There are 4 ways to turn a row about zero (a turn may also mirror it). The second row of each pair is the first, turned, with some noise.
Known pairs, each followed by its turn:
[-12 -47   7  11 -37]
[  2  40  27 -16 -34]  Q_942

[-10  42  -7  -9   0]
[-11  16 -18   0  41]  Q_951

[-34 -27  10  28 -18]
[ -2 -29 -30 -14 -29]  Q_951

[  7   6 -35 -40 -14]
[ 38  14 -42   7 -10]  Q_942

[-39  -1  27 -23  18]
[ 21  20 -30 -44   7]  Q_951

[-13  40  41  38 -35]
[-18 -53 -38  36  13]  Q_307

[ 44 -38 -41 -39 -24]
[ 39 -33  60  23  12]  Q_951

[44 23  7 25 43]
[ 16  33 -26  47  18]  Q_307

[ 33 -39  25 -22  42]
[  0 -25  -9  68   8]  Q_601

[-34  30  -5 -40  -6]
[ 12 -28 -22 -43  19]  Q_601

[  1 -41 -18  31  34]
[-51  11 -17 -37   1]  Q_942

[-21   3  31 -21 -35]
[ 22 -29  35 -26  17]  Q_601

[ 42 -45 -10  25  38]
[-17  15 -11  65 -25]  Q_601

[-30  36 -43  36 -21]
[ 17 -33  -3  31 -59]  Q_307

[ 23  -5 -38 -15 -44]
[ 13 -44  27  28  29]  Q_951

[-12   4 -40   9  40]
[ 35  23  32  25 -21]  Q_307

[ 40   7  -8  40 -30]
[-39  40  29  -1 -13]  Q_601

[ 15   8  17 -21   1]
[ 21 -11   4  -3  19]  Q_942

[ 37  -3 -19   3  45]
[-12 -24 -30 -35  28]  Q_942

[  8   8  41 -41 -44]
[63 10 34  8  5]  Q_942

[-23  -2 -35 -38  37]
[  7 -24 -57  -9  -9]  Q_601

[-35  15 -16 -42  17]
[ 41  18 -22  -9  34]  Q_951

[ 44  29   9 -17 -29]
[-50  12 -37   6  -7]  Q_307

[-40  18  35  31  40]
[ 17 -34  30  45  41]  Q_307

New pairs, each followed by its turn:
[-13 -45  -2 -31 -33]
[ -4 -12   4 -66  -5]  Q_307

[  0  43 -13  31  22]
[ 15   4  -2  60 -12]  Q_307

[  1   5 -42  22 -18]
[ -2 -26 -12  44   5]  Q_951

[ 35  30 -27  38  27]
[-29  29   2  59  -4]  Q_951

[ 40 -31 -37  19  41]
[-29 -16 -42 -58   4]  Q_942

[  2  38  23 -10 -21]
[ 30 -25  19  23   2]  Q_942

[-47 -28   3 -40   2]
[ 43 -52 -14  -9 -14]  Q_601

[-45 -10 -29  28  30]
[ 52 -17  39  14 -11]  Q_307

[10 30 27 20 -5]
[-19 -14 -22  32  16]  Q_307

[ -4   5 -26 -25  29]
[  2   6 -37   7  23]  Q_942

[-30  36 -39  -6   7]
[ -7  -6  36  28 -42]  Q_307

[-28   6  21  14  12]
[-17  11  22  22  12]  Q_942

[-14  17  35 -42  17]
[ 10  30   7 -44  25]  Q_951

[48 -7  2 19 18]
[-21  18  34  25 -26]  Q_951

[-10 -14  30  48  40]
[ 49 -10  -3  23  42]  Q_307

[-30  45 -15 -33  11]
[-34  -8  45  24 -20]  Q_307

[-26  36  45   6 -43]
[ 22   3  48 -46  35]  Q_601

[ 28   0 -28  14 -14]
[ 10  20 -30  -1 -29]  Q_307

[-14 -35  14 -22 -35]
[ 24  45  18  -4 -15]  Q_942

[-24 -32  31  31   7]
[ 34 -33  -1  -8  33]  Q_307

[-42  -9  26   7 -48]
[ 40  -8  46 -35 -11]  Q_601

[-11  17 -42 -14 -15]
[ 14 -14 -15  27  28]  Q_951

[34 26 -9 10 43]
[-25  28 -31  24  26]  Q_601

[ 25  34 -36 -46  26]
[ 32 -21 -56   7  26]  Q_942

[ 28 -20   1  -2  21]
[ 10  30  -9 -10  20]  Q_307

[ 10 -31 -18 -34 -11]
[-15 -38  -5   6 -26]  Q_601

[ 12  41  -5 -24 -41]
[-17 -21  11  -3  54]  Q_951

[11 38 36 47 -1]
[ 7 48 29 -4 38]  Q_601

[-25  44 -15  27   8]
[-29 -28 -10  42  -9]  Q_942

[ -2 -34 -39  12  24]
[  1  13 -31  18 -39]  Q_601

[ 28  18  18   3 -25]
[ 31 -25  24  -5 -11]  Q_942

[16 18 30 26 25]
[  3   4 -21  38  34]  Q_307

[ 45  -6   2  46 -12]
[-43 -13  23  30 -32]  Q_951

[-41 -24 -38 -11   1]
[ 26 -16 -32 -16 -43]  Q_601

[ 34 -39 -44 -11   4]
[ 24  43 -13 -34 -25]  Q_307

[ -5 -13 -35 -13 -37]
[-18 -17   1 -29 -41]  Q_601

[ 10 -42 -14  -9 -42]
[-17 -27  27  -2 -50]  Q_601

[-39 -29   7  36  -3]
[ 43 -42   2 -10   9]  Q_307

[ -2 -18 -32  32 -27]
[ -3 -38 -16  31 -13]  Q_951

[-44  35   4 -46  44]
[  1   9 -25  58  59]  Q_942

[-40 -24  34  33  43]
[  0  24 -43 -24 -55]  Q_951

[ 22  13  -4 -32 -18]
[-32 -23   2 -13   7]  Q_601

[-32  17 -29  37 -46]
[ 14 -50 -13   6 -53]  Q_307

[18 24  4 -4 -9]
[-23   4  15   4  24]  Q_951

[ 19  45 -15  35 -16]
[-33  48   6 -25  15]  Q_601

[  4   1  37 -20  -3]
[  6 -21  21  11  26]  Q_601

[-43  -1   3 -23  47]
[ 44 -19 -49   2  13]  Q_601

[ 43  16  19  -1 -31]
[-37   8 -48   1   1]  Q_307

[-29 -34 -46 -42  29]
[ 82   8 -12  17   2]  Q_951

